Every row belongs to one group in each of 4 separate groupings. Each group adds its own fixed numbers to the row, and there is some noise. The rows also spread widely along 15 directions, which tell nothing about the answers.
In the rows, zero is written as 128.
Some rows, each with its group in each grouping after it:
[ 99 142 161  90  83 146 126  89 118 151 175 138 151  99 137 116 106  98
 122 142  44 136 167 107 138 169 158 103 149 142  83 129 136 146 156 158] : lam (0) (3) Z888
[131 153 152 156 142 172 133 106 146 172 110 185 134  71 150 143  78 113
 103 119  78 113 160  82 113 125 155 113  99 123  87 126 152 180 128 156] : lam (4) (2) Z309
[139 145 102 146  81  95  96 159 140 116 133  72 140 142 139 141  84 148
 106 128 185  97 114 148 140  72 112 130 132 161 169 117  76 143 104 115] : zuru (4) (0) Z363
[162 131 151 101 111 138 146 113 118 123 104 162 115  65 156 123 120 133
 110 183  97 138 162 102 102 172  97  95  83 110  78  83 195 130 163 152] : sobam (1) (1) Z891
[ 96 116 105  96  80 136 110  84 109 102 144 117 110 145 137 122 100 164
 173 149 103 188 187 125 107 167 150 167 138 117 147  89 135 100 117 158] : sobam (5) (1) Z891
[129  94 143 173 182 153 138 127 156 142  72 155 107 175 116 153 167 104
 137 128 154 135  88 143 125 133 111 144  91  59  99 138 171 129 111 127] : zuru (2) (2) Z888
[117 121 137 148  89 161 123  82 183  88 115 108  92  91 133 141 156 122
 132 131 143 134 149 149 124 129 103 129 130  92 108  91 142 113  98 141] : Fel (5) (3) Z592
[166 120 165 137  61  95 158 141 125 107 118  92  80 146 143 171 111  82
 101 177 142 111 104 158 133 101 111 124 112 114 135 136 130 131 138 128] : Fel (0) (0) Z195
[111 117 101  88 128  92 109 167  80 110 155 105 183 172 106  71 150 152
 158 114 163 149  91 142 127 136 112 112 159 135 109 135 101  87 146 103] : lam (2) (0) Z363
[146 101 159 143 100 148 149 103 152  99 103 119 125 141 133 152 176 104
 139 161 165 133 105 163 125 153 110 110 115  70  92 108 154 121 115 138] : zuru (1) (0) Z592
[107 112 108 114 155 109 101 154 106 145 120  87 120 170  90 126 177 159
 149 141 137 118 102 160 126 166 109 147 136 127 169 163 145 134 147 122] : sobam (3) (2) Z309
[113 118  97 141 109 160  98 131 120 139 125 106 160 147  96 133 132 189
 139 148 149 157 146 154  78 193 156 166 144 101 152 115 168 128 134 130] : lam (3) (1) Z195
[121 102 132 130  87  65  87 149 119 110  97  73  82 162 143 139 131 131
 126 137 139 128 121 162 136 112  90 169 100 123 156 112 143 107 134 103] : lam (5) (3) Z363
[142 125 121 108 120 105 128 169 112 111 114 117 150 159 137 123 150 145
 147 146 187 142  89 146 110 132  91 111 114 120 116 118 134 107 133 113] : sobam (5) (1) Z592
[117 110 158 138  70 122 110 161 102 140 123  68  64  88  88 147 159 154
  78 169  97 111 137 145 125 144 114 159 135 104 162 132 159 101 189  97] : zuru (3) (3) Z195
[112 136 142  89 155  86  56 124 131 191 135 126 191 131 155  99 126 141
 154  56 120 109  80  93 176 139  76 109 114 166 109 133 105 173 125 111] : sobam (0) (3) Z195
[ 98 109 116 160 185 106 124 159 116 139  89 124 136 147 153  44 135 121
 126  95  79 121 129 114  41 106 109 122 142 145  72 127  88 103 134 108] : sobam (0) (0) Z195
[117 130 148 154 140 124  92 136 142 154  81 151  60  79 138 129 100 164
  99 108  92 131 156  72 135  89  93 155  75 122 142  94 169 143 122  95] : Fel (2) (1) Z888
[137 120  70 121 129 116 128 111 167  94 123 110  69 107  97 136 153  98
 109 153 159  94 142 174 138 122  63 110 135 147 126 153 160 138 123 154] : lam (3) (0) Z891
[113 137  68 161  89 172  85 117 214 121 135  96 111 126 105 144  77 151
  85 107 161 115 183 150 105 117 132 176 144 132 136 104 142 143  95 139] : sobam (1) (0) Z891
[107 116 148 194 151 121 117  67 179 141  79 111  99 102 155 126 168 141
 147 139  99 126 152 117 121 126 108 113 111 119 156  89 132 165  72 131] : sobam (5) (0) Z195
[138  88 145 142  95  70 177 175 101 116 144  81 135 171 100 108 156  97
  84 205 115 129 121 162  98 128 141 110 157 126 124 146 136 110 168 102] : lam (3) (0) Z891
[ 96 143 131 142 144 168 139 182 123 167 123 177 104 106 104 101 102 165
  87 119  89 145 159  64 105  93 145 139 110 128 116 121 154 120 152  95] : sobam (4) (2) Z888
[167 155 127 138  97 147 117 183  81 123 116 112 125 120 134 160  88 158
 116 142 164 122  94 137  95 142 128 142 110 101 131 123 112 110 166 126] : zuru (3) (0) Z363
[159 125 164 128  79 135 151 116  92 120 143 132 127 188 145 173  72  81
 147 155 105 151  97 140 119 164 176 147 118  85 106 154 104 130 148 165] : Fel (3) (0) Z363
[ 94 141 117 132  63 179 137 136 153 112 119  80 116  88 120 113 145 143
 101 211 114  84 187 174  77 139 149 108 157 134 122 119 147 125 149 143] : lam (4) (2) Z195
[ 92 109 137 154 147 120 114 118 135 121  74 112 101 146 149 106 178 183
 178 142 127 155 139 111 114 126 107 137 104 103 162  81 131 121  97 110] : sobam (5) (3) Z891
[114 114 166 141 134 170 142  83 122 130 129 148 103 112 104 148 173 101
 151 126  93 142 108 123 149 167 139 118 130  65  85 142 123 103 135 155] : zuru (2) (3) Z363
[106 164  97 122 185 132 127 152 121 163 133 179 135 125 130 105 115 130
 153  99 114 104 109  88 135 100 120  78 129 177 117 170  72 158 117 138] : sobam (5) (0) Z363
[123 104  69  86 108 101 109 182 145 144 120 100 116 171  93 121 137 103
  78 165 159  75 135 195 123 139  85 119 134 172 121 182 177 143 155 134] : zuru (5) (3) Z195
[139 100 144 131 146  89 113 122  97 141 134 121 142 186 131 138 109  99
 154  82 130 143  66 123 148 119 123 152 130 104 111 153  76 113 123 128] : zuru (2) (3) Z891
[152 164 101 111 165 138 135 160  98 150 140 187 129 164 117 172  73 126
 159  93 178 137  62  97 166 103 127 121 100 132 139 178  98 153 120 149] : sobam (2) (2) Z363
[154 147  71 136 141 106 126 146 114 110 124 152 144 159 144 141  69 162
 154 105 213 154 112 113 125  77 114 119 117 162 181 116  89 153  71 131] : zuru (5) (0) Z592
[113 163 112  76 139 144  91 149 125 143 122 164 114  67 160  92  96 118
 133  68 120  79 122  90 139  79  71  90 122 172  57 145  81 115 145 134] : zuru (5) (3) Z195
[109  92 101 130 212  90 115  96  96 115  84 131 105 135 133  70 181 137
 190  98 116 141 106 124 104 126  68 122 128 128 127 129 106 101 104 132] : zuru (3) (2) Z195
[112 121 136 189 159 177 155 100 154 121 100 159 110 117 120 139 166 122
 151 127 132 144 121 121 102 128 142 117 127  83 106 132 123 131 103 140] : lam (3) (3) Z592
[133  83 157 151 134  79 145 117 137 122 135 108 171 163 113  96 170 119
 113 146 140 171 112 137 134 143 117 113 123  98 115  95 160 115 116 102] : sobam (2) (2) Z363
[ 94 119 113  69  69 126 123 152  94 144 155 135 107 216 125 155  56  93
 132 158  99 120 138 138 149 132 172 156 132 161 137 194 112 154 156 158] : zuru (3) (3) Z592
[159 113 141 154  62 131 135  90 125  89 104  92  96  98 171 133  73  98
  86 168  91 135 177 155  57 148 130 145 120  96  87  78 149 104 139 167] : zuru (2) (0) Z195

New rows, each followed by its group in each grouping:
[140 124 101 113 118 105 177 175  53  86 145 108  95 162  97 115 125 149
 154 158 149 154 101 133 101  94 139 136 159 125 166 155  72  73 144 120] : Fel (4) (2) Z891
[150 127 163  88  91 149 150  88 117 133 163 171 167 123 135 152 109  90
 137 137 123 150 113 109 160 164 145  93 121 108  73 130 137 143 134 163] : zuru (1) (3) Z592
[ 94 133 198 138 113 143 110  88 146 155 117  98 140 118 145 139 204 147
 172 164  96 121 109 121 169 177 118  94 118  99 143 101 141 162 123 122] : sobam (0) (0) Z888
[163 144 144 181 165 128 145 126 136 167 152 139 194 128 119 149 122 127
 122  90 148 141  73  99 122 137 146 105 140 110 124 135  87 159 109 129] : sobam (0) (3) Z891
[ 63 130  82 124 166 128 115 138 128 159 138 152  93 107  82  98 145 166
 130 121  95 112 162  89 152  98 127 113 153 174 168 161 120 154 121 117] : lam (2) (3) Z891
[125 118 131 160 174 130 121  96 114 106  82 149 106 128 161 109 133 160
 196  82 133 185 118  85  99 109 103 154 103  84 118  74  97  91  90 125] : sobam (0) (1) Z891
[139 109 122 119 100  81 113 165 116  94  99  49 124 176 152 116 149  88
 123 158 150  81  95 205  86 123  87 127 138 131  92 150 109 107 161 128] : lam (3) (0) Z309
[122  91 152 182 144 109 118 118 148 145 128  95 137 163 115 135 144  60
 105 105 103 103  86 160 119 121 137 139 147  94  81 166  82 106 127 125] : zuru (2) (1) Z363
[102 141 120 104  94 115  83 161 163 126 132  89  94  97 132  93 120 126
  85 113 113  77 148 137 136  83  71 119 134 166 104 128 122 119 142  97] : Fel (5) (0) Z888
[ 72 149 109 128 182 170 112 114 131 158 141 168 134  84  99  98 173 183
 175  87 108 139 129  80 133 143 125  98 150 140 133 138 101 140 109 127] : sobam (5) (3) Z592
[126 126 139 121  30 166 166 129 114  89 190 137  95 119  90 157  84 125
  94 147 133 192 170 122 128 113 175 151 157  95 124 107 135  81 137 131] : zuru (5) (0) Z592
[145 126  86  97 118  95  92 184 110 151 126  76 155 175 122 123 110 107
  94 160 127  75 101 192  93 192 101 121 130 157 110 176 149 152 184 150] : sobam (2) (0) Z363
[145 111 155 117 130  70 117 125 105 146 126 104 138  97 126 106 159 138
 118 141 107 121 113 127 133 151  83 103 124 135 144 117 156 137 136 108] : Fel (5) (2) Z195
[143 122 167 118 106 155 198 109  94 131 165 180  92  83  64 162 161 121
 113 170  96 186 133  95 143 164 152 107 133  77 112 136 170  95 162 140] : sobam (1) (1) Z195
[119 153  70 107 115 139  99 139 159 112 141 110 149 126 108 120 136 171
 144 117 202 120 118 145 142 116  85 111 140 157 147 117 120 144  96 129] : sobam (4) (0) Z592
[143 155 116  90  99 186 113 111 164 141 161 144 141  67 110 156 115  96
 102 115 151  90 127 151 148 159 106  99 140 124  68 153 151 137 145 167] : zuru (5) (2) Z195
[125  95 152 155 167  74 168  90 136 122 138 131 148 121 124  84 184  58
 128 104 104 135 100 124 128  96  99  70 161 132  74 142  90 113 106 123] : lam (0) (3) Z195
[ 94 116 108  86 144 139 129 150 116 135  90 150  80 153 128  95 147 130
 158 153 101 104 138 120 127 122 102 116 110 143 111 158 139 132 144 139] : Fel (4) (3) Z891
[138 109 180 119 118  96 127  98  96 120 116 126 147  90 164  86 149 128
 142 148  81 152 135  99 114 161  99  99 111 103  80  77 151 117 153 122] : lam (3) (0) Z891
[107 126 128 138 102 119 131 120 116 120 139 115  71  94  99 132 138 157
 110 156 112 134 159 111 156 105 123 124 134 136 179 123 124 125 127 120] : zuru (3) (3) Z363
[163 110  80  97 120  92  93 140 154 110 108 126 137 206 157 139  67 105
 139  96 211 147 104 156 131 114  74 163  85 134 102 114 152 133 100 143] : sobam (0) (1) Z891
[ 95 130 117  73 109  96  98 182 122 140 114 142 126 142 153  81 114 137
 123 138 130 100 140 111 145  92  81  97 104 191 112 132 149 157 148  97] : lam (0) (0) Z592
[107 135 121 140 150 172 162 132 126 123 104 154  97 120 120 113 169 131
 152 173  97 132 146 130  88 161 137  92 126 106 104 136 136 120 139 155] : sobam (5) (0) Z363
[145 141 135 138 148 162 169 184  88 144 103 180 111 122 140 121 101 104
 109 132  92 131 114 104  49 141 136 117 112 106  60 152 130 113 181 143] : sobam (0) (3) Z592
[116 130 130 108 109 155 142 144 117 128 110 144 138 180 148 140 129 108
 167 173 134 122 116 152 104 161 149 110 118 116 100 156 135 145 142 155] : lam (5) (0) Z592
[130 117 119  85 107  90 162 185 106 130 154 178 112 162  95 123  84 101
  88 126 149 154 126 101 163  48 127 123 120 158 102 164 143 113 147 104] : lam (4) (1) Z309
[153 165 109 164 117 135 111 153  58 136 116 117 129 116 162 153  41 179
 137 121 113 142 130 107  58 137 170 158 125 123 169 112  65 123 137 149] : zuru (5) (3) Z363
[ 69 118 116 158 145 140 110 126 177 119  87 122 104 169 149 107 148 151
 168 129 151 120 140 121 126  69 115 129 116 142 146 119  94 146  73 111] : sobam (3) (1) Z592
[124 153  97 116 130 160 108 128 134 134  98 153 133 112 153 130 102 159
 159 130 152 115 134 114 122 124 114 115 105 135 119 113 131 156 118 151] : lam (4) (3) Z891
[153 144 117 139 124 143  86 133 128 121  67 120 109 111 188 147  71 132
 132 110 141  91 129 136  74 112 110 150  91 116  98 110 104 128 127 153] : zuru (1) (1) Z309
[ 95 104 138 133 156  83 125 208  94 131  98 108 118 135 133  37 158 177
 112 139 108 130 131  95  88  78  93 123 122 145 125 106 115  91 158  55] : sobam (3) (2) Z891
[133 158 131 121 102 157 151 102 124 149 131 161  83  96 136 185  84 117
 122 192  88 118 167 109 138 164 148 108 102 149 170 142 172 202 133 184] : sobam (0) (2) Z592
[151 138  90 132 151 137 161 138 121 115 151 140 129 150  97 136 127  91
 137 109 161 126  84 149 118 125 126 101 157 127 110 182  83 123 122 158] : Fel (0) (3) Z363
[143 137 134 118 101 158 126 113 170 117 118 126 173 110 163 118 108  99
 102 149 155 100 149 154 103 142 118  93 117 126  54 109 165 157 130 155] : lam (3) (2) Z309
[118 166 118 126 114 147 107 175 118 132 139 127 142  71 129 100 105 181
 117 107 140 106 133  89 109  86 124 110 147 148 116 114  81 116 145  96] : lam (1) (0) Z891
[156 142 103  95 127 161 134 139 104 114 134 161 173 164 144 130  88 127
 162 109 188 150  94 122 118 136 125 117 124 108  77 133 100 116 129 155] : zuru (3) (3) Z891
[179 143 177 139 122  96 128 159  91 138 120 129 153  93 161 142 101 105
 111  88 141 118  56 103 115  98  99 113 110 106  73 124  84 104 160 104] : lam (1) (3) Z195
[117 114 108  96  98 121  72 111 124 142 126 115 146 204 149 153  75 134
 167  92 158 147 111 144 149 150 128 179 112 126 142 131 127 151 105 149] : zuru (0) (3) Z195
[106 174  87  64 148 154  94 144  77 126 141 157 116  93 138  94  89 163
 176  87 114 118 120  84 121 112 107 112 140 160 107 149  69 108 140 143] : Fel (2) (1) Z888
[124  96 125 165 141 110 117  99 176 142  83 107 115 171 118 175 175 114
 137 156 153 123 120 176 136 162 117 142 102 100 156 139 190 174  95 144] : lam (5) (3) Z309
[161 135 105 143 179 123 144 136 102 124 130 150 108 109  94 140 129 118
 135  77 159 145  67 117 116 113  90 128 132 103 107 155 104  93 129 134] : sobam (2) (2) Z195
[ 85 129 148 152 132 181 108  95 184 144 142 180 107 106 112 119 103 134
 131  38 122 156 138  65 165  68 136 150 129 104  88 120 100 123  85 107] : Fel (3) (3) Z195
[124 157  93 108 138 135 101 140  69 145 147 142  94 125 119 137  52 150
 153  81  92 124 116  89 112 121 144 161 144 144 149 173  61 126 143 151] : Fel (2) (3) Z891
[ 70 141 121 115 128 154 131 164 170 104 131 146 101 135 115  88 163 154
 152 105 184 122 118  98 170  33  91  93 134 149 117 126  83 114  96  83] : sobam (3) (0) Z592
[129 144 141  92 152 130 107 179  57 145  95 160 148 146 163  98 110 181
 172 100 126 161  94  78 102 141 113 136  89 111 101 113 120 113 166 112] : sobam (3) (3) Z309
[149 132 142 160 156 141 146 130 123 136  68 159 118 124 179 123 111 100
 132 129  96 121 113 111  62 136 113 118  87 104  63 118 126 133 138 154] : sobam (4) (3) Z592
[137  84 153 171 163  49 134 144 161 150  97 124 106 159 128 127 143  83
  74 127 138 112 102 123 164  53  77 114  93 140 131 137 148 148 102  82] : zuru (2) (1) Z888
[102 130 129 163 194 164 169 187  94 147  90 175  72 120  87 121 170 132
 130 132 101 112 106 105  89 100 141 113 130 100 105 187 118 110 160 115] : lam (2) (0) Z309
[159 167 104 175 135 192 165 131 154 106 105 163  94 100 137 172  91 114
 129 124 191 106 109 124 109  69 128 102 121 112 112 142  79 139  95 160] : zuru (3) (0) Z195
[124 110 111 156  91 147 211 108 113  74 166 117  89 142  78 126 141 117
 107 205 111 188 177 154  87 144 176 124 169 100 143 124 137  86 130 157] : sobam (3) (2) Z363
[110 133 123 139 122 126 142 151 164 128 119 128 161  90 127  82 165 160
 102 171 163 106 154 120 126  89  99  63 124 161 126  98 156 156 110  98] : lam (4) (2) Z592
[164 134 118 182 150 120 158 179 123 130 105 112 159 155 151 125 110 103
 103 133 155 108  81 146  49 111 127 108 129 123  93 145  81 129 139 126] : sobam (3) (3) Z592
[124 166  75  88 112 165  65 133 141 145 152 144 139  83 100 144  96 170
 127  98 156 123 143 132 149 174 105 134 126 142 126 129 169 148 140 149] : lam (5) (0) Z363
[110 126 133 133  78 168 160  89 170 102 182 115 136 169 108 152 112  86
 137 122 146 158 131 140 148 116 172 133 170 104 103 139  82 112 102 156] : sobam (0) (3) Z891
[ 99 113 141 149 157  83 116 127 161 165 100 121  96 128 141 112 145 101
 117 125  95  88 128 114 147  80  92  99 114 171 136 152 113 166 109 114] : sobam (0) (1) Z195
[ 95 131 170 162 148 128 129 173 137 139  79 156 106 130 145 110 163 164
 148 121 155 126  98  76 164  49 106 102  82 114 133 111 106 133 114  66] : lam (3) (3) Z363
[ 88 128 122  83 134 111 170 155 122 115 146 166  51  95  87  88 172 114
 124 139 109 127 141  94 168  59  82  73 142 166 111 160 120  95 141 106] : sobam (5) (0) Z195
[ 96 117  73 107 188 125 141 166 128 115  79 148  61 147 115  96 165 120
 143 144 141  84 135 146 113  78  81 105 121 163 125 181 127 124 121 136] : zuru (5) (2) Z309
[ 98 124 132 133 140 179 153 125 107 144 140 145  65 106  82 135 148 111
 136 149  53 109 139 119 102 156 160 133 159 104 105 192 106 110 166 152] : Fel (3) (1) Z891
[162 133 135 134 127 119 107 103 137 130 131 143 145  83 132 125 113 162
 121 106 147 171 130  89 140 149  86 126  97 105 118  69 166 137 121 123] : sobam (3) (0) Z891
[130 139 130 140 111 154 112  94 179 118  98 119 128  70 159 111 133 139
 114 144 121 102 176 136 100 145 104  95 119 128  97  85 166 159 106 150] : Fel (5) (0) Z309
[131  96  98  93 128 130 133 149  91 112  85 112  83 193 106 150 174 118
 164 167 156 117  89 191 106 174 101 147 118  95 124 173 152  99 159 154] : zuru (1) (3) Z195
[148 109 142  90  93 132 107 126  97 128 124 116 141 110 135 119 118 124
 106 154 102 135 138 141 106 196 106 133 114  96  69 104 185 108 181 148] : zuru (2) (3) Z891
[187 116 105 141 129  96 139 155  98 114 105  92 104 113 117 135 129 125
  93 167 139 118 113 163  69 172  87 133 117 107 127 131 167 121 168 138] : Fel (3) (3) Z891
[153 128 121 183  89 115 167 126 129 108 172  87 133 130  95 152 102 115
  86 143 156 135 124 149 106  88 160 124 182 129 159 139  67 117 107 128] : zuru (3) (0) Z195
[ 95 125 188 126  73 148  60  78 138 132  75  99 109 113 199 144 117 164
 183 135 102 134 150 119 141 156 118 168  80  91 139  58 159 147 117 132] : lam (0) (2) Z195
[ 66 124 168 131 130 168 102 126 175 172 141 171 115  75  86 109 177 160
 122 101 100 135 149  74 194 116 121 115 125 110 108 114 166 137 125  79] : lam (5) (0) Z891
[132 111 115 129 141 128 174 168 125 135 119 152 139 157 109  96 137 107
 106 165 132 111 122 138  83 112 138  89 139 136  87 166 127 125 140 123] : Fel (1) (1) Z195
[181 102 102 157 132  76 171  95 139 111 162 121 105 143  78 170 127  89
  91 139 159 172 114 145 145 137 106 130 139 113 155 141 153 133 112 151] : sobam (3) (3) Z891
[105  83 180 175 157 118 150  86 164 159 144 136 158 151 100 113 185  69
 124 118  81 136 107 123 145 142 149 109 151  90  77 152 122 139 120 116] : lam (3) (0) Z891
[125 158  69 113 104 148  71 131 164 148  99 103 106 121 139 163  80 137
 100 157 139  75 162 168 118 163 102 140 104 162 148 140 187 190 135 167] : lam (2) (3) Z888
[ 88  94  82  82 137 108 122 117 149 113 109 152 101 144 109  70 146 118
 120 141 108 138 185 137 123 126  89 119 125 159  85 127 199 127 127 140] : lam (4) (0) Z309
[170 151 147 169 114 136 134 129  90 117 137 141 156 122 163 159  55 119
 142  81 141 166  86 102  83 113 153 148 128  90 103 110  70 111 125 135] : lam (0) (0) Z592
[165 133 106 102  78  78 121 113  92 120 185  81 152 119 111 135  86 102
  91 134 102 144 126 154 117 180 123 131 156 146 120 133 120 115 160 162] : sobam (4) (3) Z363
[ 84 130  99 143 129 173 107 123 141 134  97 128 141 122 142  89 134 188
 149 139 124 134 176 124  75 140 143 124 137 129 135  96 128 134 106 133] : zuru (5) (3) Z195
[104 147 106  61 156 149 104 132 128 148  78 185 116  91 156  95 143 148
 160 138 116  95 151 101 145 137  72  79  82 166  83 132 181 172 143 154] : lam (4) (3) Z309
[148 126 103  76 127  89 134 143  46 145 193 163 178 130 109 104  68 136
 123 111 110 169 117  91 121 147 140 113 153 163 119 148 110 119 155 140] : zuru (2) (1) Z592
[133 158 164 146 102 135  86 130 142 161 102 112 122  74 165 140 100 154
 112 123 107 100 131  95 129 124 105 123  95 133 131  98 129 166 139 115] : sobam (3) (0) Z195
[148 139 123 147 122  83 130 141 120 115 134 106 111 120 123 148 118 120
 120 101 173 110  79 122 176  51  92 112 129 146 158 137  58 122 103 113] : zuru (4) (3) Z363
[104 130 130  67 120 125 142 123  99 102  99 131  93  99 149  85 181 115
 165 182 104 100 135 139 124 140  76  65 125 147  85 142 136 114 165 150] : lam (3) (3) Z195
[126 137 104  85  92 122  83 152  91 136 127  91 160 169 130 147 118 182
 168 159 167 125 107 151 134 177 128 142 125 131 173 131 139 150 148 140] : lam (2) (3) Z891
[170 144 115 119 101 114 123  88  98  83 152 131 139 103 144 143  85 140
 151  98 172 178 110 111 145 124 103 127 123 112 129  85  97 103 107 153] : zuru (3) (3) Z363
[154 125  83 156 177 111 182 145 139 134 146 146 137 104  72 115 160 123
  85 152 154 130 122 124 113 123 107  69 151 148 135 153 144 143 121 133] : sobam (2) (3) Z891
[140 163 135 125 109 150 146 109  88 121 168 139 174  82 146 114  91 187
 156 139 125 177 149  75 107 145 159 103 147 128 154  77  97 135 115 144] : sobam (0) (2) Z891
[132 151 123 151 107 156  84  82 147 108  80  83 136 117 187 155 120 174
 184 152 159 112 128 152  88 170 116 140 103 110 163  73 118 160  91 162] : sobam (1) (2) Z592
[122 112 104 159 180 141 150 128 139 154 106 153 157 115 109  86 164 133
 105 165  99 107 154 130  81 165 133  70 134 139 105 135 153 162 126 142] : zuru (1) (0) Z363
[162 140 141 143 129 147 112 101 134 146 113 105 147 117 141 168 134  93
 133 129 122  94  84 161 115 181 114 117 122  94  87 140 127 143 140 166] : zuru (4) (0) Z888
[138 108 138  81  83  49  57 110 111 126 123  66 166 166 181 116 103 123
 158 107 144 118  96 156 152 138  74 139 115 150 128 104 107 131 118 123] : zuru (5) (0) Z195
[110 149 149 142 138 221 166 106 141 119  85 178  83 101 133 155 160 132
 167 169 120 130 136 112 110 141 149 100 105  74  91 133 140 126 126 167] : sobam (2) (1) Z309
[162  98 130 152 187 104 138 103 121 141 109 147 174 163 139 113 128  67
 138  83 128 128  67 141  96 143 106 110 130  97  47 152 103 120 118 153] : zuru (2) (0) Z195
[151 126 169 121  93 131 130  56 174 112 103 135 173 104 185 118 139 124
 155 160 147 140 140 120 164 151  98  69  81 108  93  53 168 172  82 153] : Fel (4) (3) Z363
[103  90 155 108 138  65 146 195  63 139 134 146 154 167 108  51 147 146
 124 123 109 168 106  86 121  91 121 117 134 136 101 130 125  84 160  59] : lam (2) (0) Z195
[ 97 134 107 118 108 152  90 159  79 149 146  89 140 170 100 130 112 184
 157 146 108 120 119 146 101 182 174 165 154 121 179 159 108 130 152 135] : Fel (2) (2) Z363
[163 142 102 127 103 123 118 139 110 108 154 133 135 137 127 167  48 109
 118  74 167 161 111 137 101 104 140 172 139 109  97 138  99  92 129 146] : lam (5) (1) Z309
[114 131 153 158 173 181 154 142  89 156  96 169 118 122  93 135 197 205
 187 142 132 165  88  86 118 162 149 118 118  66 162 135 134 132 131 108] : Fel (3) (3) Z195
[104 106 159 117 136 136 125 124 113 130 119 136 145 100 124  77 187 161
 150 137  98 152 133 111 108 168 110 107 128  99 102  97 161 110 139 105] : Fel (5) (2) Z592
[133 118  93  71 106 109 141 198  76 126 149 128 125 194  89 113 112 136
 133 151 151 134  99 142 125 134 123 137 143 139 130 176 130 109 171 121] : Fel (4) (0) Z891
[145 144 112 129 109 147  72  74 152 117 134 126 147  77 136 145  91 161
 142  80 168 155 135 122 137 151  97 155 116 107 124  78 156 133 101 145] : lam (3) (2) Z195
[117 129  89 100 154 134 131 197  69 126 139 154 108 154  58 132 170 197
 167 112 195 164  74 118 144 122 105 135 141 113 172 158 123  91 141  95] : zuru (5) (0) Z592
